There are 3 ways to turn a row about zero (a turn may also mirror it). The second row of each pair is the first, turned, with some noise. The first 27 pairs use one turn. New pairs use 2 turns, one after the other, and a turn may come again.
(in the rows, 128 means zero)
Known pairs, each followed by its turns in order:
[135 149 162 165 130 180 145 139]
[154 171 113 117 152 134 166 113]
H

[121 159  80 180 119  97 118 101]
[135 136 144  87  70 162 133 166]
K

[110 131  99 153 174 135 144 167]
[105 114  94 118 138  84 148 102]
H

[ 97 151 144  79 115  93  93 168]
[172  76 107 135 122 118  73 131]
H

[140  80  90 145 178  88 158  96]
[ 39 140 150 140 100 110 119 115]
H

[136 168  77 173 124 152 160 145]
[ 81 106  92 115 116 181 121 140]
Q

[ 87 146 170 166 120 126  80 154]
[145 109 179 125 171 167 113  81]
Q

[109  81 137 118  83 169 143 119]
[138 180 139 163 127 151 126 170]
Q

[167 163 160  88 124 111 128 170]
[ 81 107 139 177 122 122 124  89]
K

[132 124 116 120 141 126 131 168]
[129 120 147  97 104 131 135 124]
Q

[154 134 169 127 137  89  80 159]
[150 127  79 180 139 139  85 163]
H

[120 110 137 155 167  82  85 179]
[ 70  98 131 147 133 123 186 168]
K

[164 152 145 143  78 132 120 147]
[155 127  95 125 137 175 141 161]
H

[167 179 100  95  88 143 152 146]
[105 154 120 151  71 139  80  74]
K

[106 145 152 125 152 145 166  92]
[138 175 157 100 118 124 115  97]
H

[155  76  95 176 117 108 152 121]
[169 133  95 121  98 118 183 149]
K

[136 156 121 135 106  91  94 114]
[120 136 166 144 104 170 141 130]
K

[133 117 122 152 171 172 145  78]
[166 112 123  64 137 111 133 113]
K

[137 102 134 135 119 119  96 149]
[113 145 133 137 138 132 170 131]
K

[108 100 115  85 119 174 114  84]
[119 147 156 188 111 108 150 162]
Q

[114 161  98 133  90 128 163  86]
[108 104  78 152 161 142 133 170]
Q

[178 113 118 160 147 167 141 164]
[ 99 141  97 137 172 137 175 126]
H

[180  85 155 159 164 162 123 123]
[118 173 119 145  86 127  94  75]
Q

[162  92  95 160 171 162 179 136]
[ 66 167  91 108  79 131 119 130]
Q

[156  94 143  85 104 132 166 101]
[180 129 113 160 146 142 129  79]
K

[126 157 101 122 120 163  78 165]
[130  83 168 135  93 170 140 124]
Q

[145  84 106 119  86 106 115  99]
[107 101 169 149 110 163 130 155]
H

New pairs. What belongs after each?
[ 97 103  78 175 136 178 113 156]
[194  71  98 148 104 114 131 148]
H K

[148 170 132 159  77 174 123 146]
[169  65 123 146 174 138 125 124]
K Q

[136  90 115 123 102  88 113 163]
[111 179 139 138 121 167 151 122]
H Q

[158 166 100 132 132 129 163 150]
[113 119  91 134 143 160  95 120]
H K

[108 114 151  77 129 140 155 160]
[114 154 177 149 154 114 125 146]
H H

[179  76  88 128 141 151 160 135]
[146 137 146 117 119  90 132  50]
H H

[175 116  84 169 153 138 116 136]
[172 167 117 116 115 150  83 136]
Q K

[149 125 141 101 128 156 118 146]
[147 110 143  90 128 145 122 140]
K K

[151 111 144 128 134 103 145 168]
[ 88 126 133 155 128 148 161 122]
H Q

[156 154 138 128 166  88  85 123]
[153 156  81 156 138  83 153 120]
Q Q

[128  94 104 164 164  88  76  87]
[205  87 149 102 107 148 104 126]
Q K

[104  82 142  90 160 124 142 153]
[120 139 137 175 156 111 140  82]
H Q

[143 180 107  90 116 129  99 142]
[188 139 169 131 125 111 147 117]
K H

[170 115 153 175  80 112  80 155]
[118 123  89 190  78 136  96 131]
Q Q

[101 144 139 179 102 154 121 126]
[122 136 142  71 156  91 122 120]
Q K

[155 114 166 133 146 166 157 103]
[ 90 157 139 143 119 141  86 154]
K H

[167 124 160 161 131  77  88  99]
[167 106  73 125 112 109 188 147]
H H

[124 100 165  80 169  77 180 163]
[123  96  98 118 131 128  22 151]
Q H

[150 154 164 106 172 172 155 161]
[134 153 123 146 179  89 177  94]
K Q

[139  91 148  83 119 151 140 172]
[ 92 152 131 123 101  80 145 141]
K H

[149 141 159 163 172 156 141 159]
[110 113 142 161  78 139  88 107]
K H

[104  95 133 124 105 136 147 144]
[173 136 127 103 137 118 135 115]
H K

[127  82 144 169 122  89  81 125]
[114 148 105 112 147 200 123  99]
H Q

[149  80 134 175  96 109 146 127]
[142 124  73  86 122 145 113 140]
K Q

[164 114 121  98  99 150 151  86]
[116  97  84 133 107 115 170 160]
Q H

[123 169 146 161 173 114 164 155]
[142  95 181 154 134  98  82 123]
Q H

[166 161  81 135 146 131 114 161]
[ 98  73 112 122 113  96 115  94]
H H

[149 164 106  77 173 169 154  94]
[135 143 134 206 114  84 161 120]
K Q

[ 78  93 113 149  80 129 110  86]
[ 59 125 118 104 127 138  79 110]
Q Q

[179 126 173 113  85 115 169  76]
[ 79 178 143 106 157  86  69  87]
H K

[ 80 172 143 113 142 122  82  79]
[ 94 180 128 197 103 128 126  96]
Q H

[158  98 141 126  99 180 141 156]
[153 100 136 139 104 186 106 140]
Q Q

[168  98 142 176 169 162 176 131]
[130  55 149 177 156 148 163 145]
Q Q

[101 116  90 153  88 178  86 160]
[153 161 124 129 147  54  81 114]
Q K

[104  82 178 151 125 159 167 106]
[ 66 113 191  96 122 133 106 147]
Q K

[ 80  88 164 125 173 122 148 146]
[ 72 111  96 167 134  95 117  98]
K H

[119 110  99 137 149 144 169  84]
[123 147 100 134 125 160 156  81]
K K

